There are 4 ways to turn a row about zero (a turn may also mirror it). The second row of each pair is the first, turned, with some noise. The first 36 pairs use one turn. New pairs use 2 turns, one after the other, and a turn may come again.
Known pairs, each followed by its turns in order:
[-34  35 -25 -40  44 -22 -24  11]
[ -7 -30  73  25 -24   2   1  19] -> k646

[  8  -9 -33  22 -47 -30  41 -45]
[ 62  32 -28 -16 -12 -12  46  -9] -> k646

[-12  41 -25  29  26 -41 -46  16]
[ 35 -12  22   5   5  15 -70 -31] -> k920

[-22   0   9 -30 -26  -5  20 -40]
[ 17 -11 -26  35 -26 -22  27  -6] -> k646

[ 16  15 -36 -20   5 -22  34  -4]
[ -8 -22  -5 -17 -26  19 -20  38] -> k920

[-35  38 -21 -40  22 -35 -47 -27]
[-48  42  28  19  50 -28 -32 -17] -> k30

[-26  44  14  37 -31  21 -32   6]
[-57  -9  20  -9 -24 -10  14  48] -> k30

[ 14 -36   9  35  34  11  26  37]
[-26  35 -38   1  -6  43   8 -31] -> k920

[ 18 -28  20 -29  18  26  23  16]
[  9  17  -5  29 -31  10 -16 -37] -> k428

[  8 -47  25 -21 -26  37   4  -1]
[ -6   5 -19  -4   8 -10  72  -1] -> k920

[  4  36  11  36  44  36 -16 -45]
[ -2  -5 -48 -52  16  -7  40 -41] -> k428

[-21 -23   5  46  13 -31  43   5]
[ 43  24  -4   4 -56 -23  -8   1] -> k30

[-15  43  33  41 -35 -48  -6  22]
[-34 -30  16  18  54  -5 -44 -27] -> k920

[ 42 -46  35  -1  45  22 -19 -46]
[ 50 -28  47  -8  25  48 -42 -10] -> k30

[-23   6  41 -13  23  31 -19 -40]
[-34  28 -32 -46 -20  13   1 -23] -> k428

[-29  21   4  27 -12 -40  -7  39]
[-15   2  47   8  41   9  28  25] -> k428

[-20 -45  36   0  18  15 -13   1]
[-38  23 -26  19 -11  32  -8 -11] -> k428

[ -1 -27 -43  47 -41  47 -12  31]
[ 21  11 -36  54  -7 -29  41  48] -> k428

[ 22  -9   9 -25  46  31  31 -45]
[ 36  14  29 -40  25  42  -3 -31] -> k30

[ 10   6  35 -39  40   8  28  21]
[  8  24  28   5 -12  20 -16 -63] -> k428

[ 28 -39  16  21 -16 -37  -2  12]
[ 40 -24  -6  42 -15  -8  -3  11] -> k30

[ 47  22 -16   0  22   7  -9  37]
[-20   2  38 -32  23  26 -12 -31] -> k646

[ 27   0 -21  -1 -25  -4 -15  35]
[ 15 -30 -11   6  22  35   5   0] -> k920

[ 42  24  25 -15 -27  37  -5 -20]
[ -5 -25  19  -6  28  45  41  20] -> k30

[ 36  -6 -20  45 -34  37   8 -46]
[ 20  29 -62 -13  40 -20   0  43] -> k920

[-32  26   8   8   1  16  45  46]
[  0  30 -36 -44 -23 -22  23  25] -> k30

[-28  19  48  12   6  25  12  26]
[ -2 -50 -21   8  19   1 -44   3] -> k646

[ 16 -15   1  25  31  14 -28 -13]
[-32  13   4 -36 -12  -4 -11  16] -> k646

[-18  22  43  21 -18  46 -46  -1]
[-52  28 -15 -21 -23 -19  52  -4] -> k428

[ 44  45   8 -45 -24  26  12  25]
[-12 -18 -21 -23  52   7  63   5] -> k30

[-24 -21 -42  29 -33   4 -11  11]
[14 20 -3 -8 40 -5 31 40] -> k646

[ 19 -44  20  35 -30  36   3  48]
[-15  22 -49 -11  61  28 -21   6] -> k646

[-22 -15 -27  -8 -38 -25 -36  26]
[ 9 33 24 36 41 -6 15 29] -> k646

[  6 -10 -23 -13   8   6  19 -12]
[  2   4 -10  -8 -24   2   6  20] -> k920

[-42  17 -27  37 -26   8 -20  -9]
[ -2  15 -16 -17  21 -12  35  51] -> k428

[-41 -26  19  -6  24 -48  -5   7]
[-23 -14  23 -26 -27 -11  -8 -54] -> k920

New pairs, each followed by its turns in order:
[-23  23  -1  17   3 -32  38   9]
[-20 -31  16   5  21   8 -31  28] -> k30 k920

[-29 -25 -37  -2  -2 -38  36 -45]
[ 18 -79  14 -21 -10  -4  24  -6] -> k920 k920

[ -4  16 -12 -26  20  22 -15 -30]
[  0  -7  12 -21  11 -26 -38   7] -> k428 k428

[ 19  -8  30  13  17  18  10 -16]
[ -6  -1  19  32 -15  -4 -26  15] -> k920 k920

[ 47  -5  48  13  -8  28  43 -36]
[ 40 -33 -21 -43  15  40  43   7] -> k30 k30

[-20 -35  25 -39 -12 -47  11  13]
[  1   3  48 -59  22  -4   4   1] -> k30 k646

[-21  17  -4 -43   9   5 -39 -46]
[-42  21 -16  27  53 -19 -18  -9] -> k428 k30

[ 17  34 -18 -36 -17  30 -30 -45]
[ 11 -14  17 -29   1  66 -17  27] -> k646 k428

[ 24  22  43  -8  13  24 -26 -35]
[ 29  -4 -12 -46  23   9 -25  33] -> k30 k30

[-26  36 -14  14   7   7  27 -23]
[-32  -7  15  12  32 -17  14  28] -> k920 k428

[-13 -39 -14  42  19  37 -41 -36]
[ 19  16  48 -24 -25 -18  28 -55] -> k920 k646

[ 11  19  -6  46 -14  -5 -29  40]
[-29   7  10  -7  26  -6 -24 -58] -> k646 k428

[-22 -14  -6   3  -3  26 -14 -39]
[-36   1 -26  -3   8 -17  15 -29] -> k428 k30

[-40 -22  10 -38 -32 -46  14  48]
[ 22  23 -25  32 -38  57 -40   2] -> k920 k30

[ 44 -28 -20  37  33 -38  20 -41]
[ 49  30 -48 -43 -31  16  34 -14] -> k428 k920

[ 39 -31  32  19 -17  17 -27  29]
[-25 -13 -54  -3   9 -41 -22 -18] -> k428 k920

[ -2  29 -41  28  44  47   8  30]
[  2  15  -2  77 -40  -5  29  -9] -> k30 k646

[-30 -45 -40  25  45  30  29 -32]
[-51 -13  29  34  33  59  19  11] -> k30 k30

[ 21  -3 -24  24   8  -8  35 -10]
[-20  -2  -5 -23  24  -9   5  39] -> k30 k920

[ -4  24 -33 -21  -2 -35  40  -7]
[-30  27 -17 -16  38   8  23  36] -> k646 k920

[-28  35   0  -9  34  16 -28  26]
[  4  54  31 -10  26 -23   5  -3] -> k428 k30

[-47 -17 -48  31 -31   3 -28  -1]
[ 27  20  37  38  55 -13  12 -17] -> k428 k428

[-41 -12 -48 -16 -25  37 -26  43]
[ 10 -44 -11 -24  -4  65 -41  23] -> k646 k646

[ 16   4   5   5  11 -47 -31  -9]
[-32 -31  -4   3  23  24  15 -14] -> k30 k428

[ 44  19  29 -32  45 -30   3  30]
[ 27  25  17   4  45 -57  23  -9] -> k646 k920

[ 25  37  45 -23 -14 -16  -5 -12]
[-29  14   8 -16 -41  26 -28  22] -> k428 k428

[ -1  14  -8 -32   4 -18  32  29]
[-10 -12 -31  -1 -31  24 -12  27] -> k920 k30

[-26 -44  26   2   1 -28  15  12]
[ 40 -15 -13   4  39  31 -22   4] -> k30 k920

[ 41  14 -30 -40 -47  24  26 -21]
[-38  27 -25 -26 -21 -35 -28  50] -> k646 k920

[  9  29 -32   7  15  46  39  16]
[ 10  -5  11 -33  63  -3   9  14] -> k920 k646

[-34  38 -29   1 -20  21  36 -21]
[-32  55 -13 -12  -4  16  35   7] -> k30 k30

[ -7 -20  31   0 -46  30  46  13]
[  5  42 -21 -12 -54 -23 -14 -20] -> k920 k30

[-20   8  12 -26  33 -34 -11  -3]
[-34  -6   9  15 -21   0  36  18] -> k646 k428

[ 23  36   6 -19 -45 -21   5  34]
[ 33  23 -16 -15 -38 -36   5 -28] -> k30 k30

[-15  -4 -46  32  -1   1  -6   4]
[-19  -7  -1 -19 -13  12  -9  50] -> k30 k428

[-38  23 -36  24  40  10 -23 -37]
[ 36  14   8  -6  41 -25 -49 -33] -> k428 k428

[-31  20  -1  29  42  21 -13  46]
[-54   5  -3  28   7  34 -30  31] -> k646 k646

[ -5 -39  12 -16  -4 -39 -36  22]
[-15  24   7 -31 -16 -28  40  25] -> k920 k920

[-26  42 -37  35   6  29  18  17]
[-20  51 -35  36  11  13  18   2] -> k30 k30

[ 12  47  35  18  10  25 -31  12]
[-48 -12  10 -16 -31 -36 -10  24] -> k428 k920

[ -1 -29  33  35  32  36  -5 -10]
[ 31 -38  28 -16 -19 -33  20 -21] -> k920 k646

[ 31  28  29 -26 -41 -26 -36 -12]
[ -2  28  63  36  -8 -27   0  15] -> k646 k30

[ 36  34  19 -21  46  23  17  33]
[ -1  33   1 -10 -17  -9  74 -15] -> k920 k428

[  7 -33 -39  -8  43   7 -34 -45]
[-20  29  63 -13 -10  -1  38  35] -> k428 k646

[-47 -46  13  36 -27 -30 -43 -27]
[  4  -8  36 -84 -29 -19 -13  21] -> k920 k920

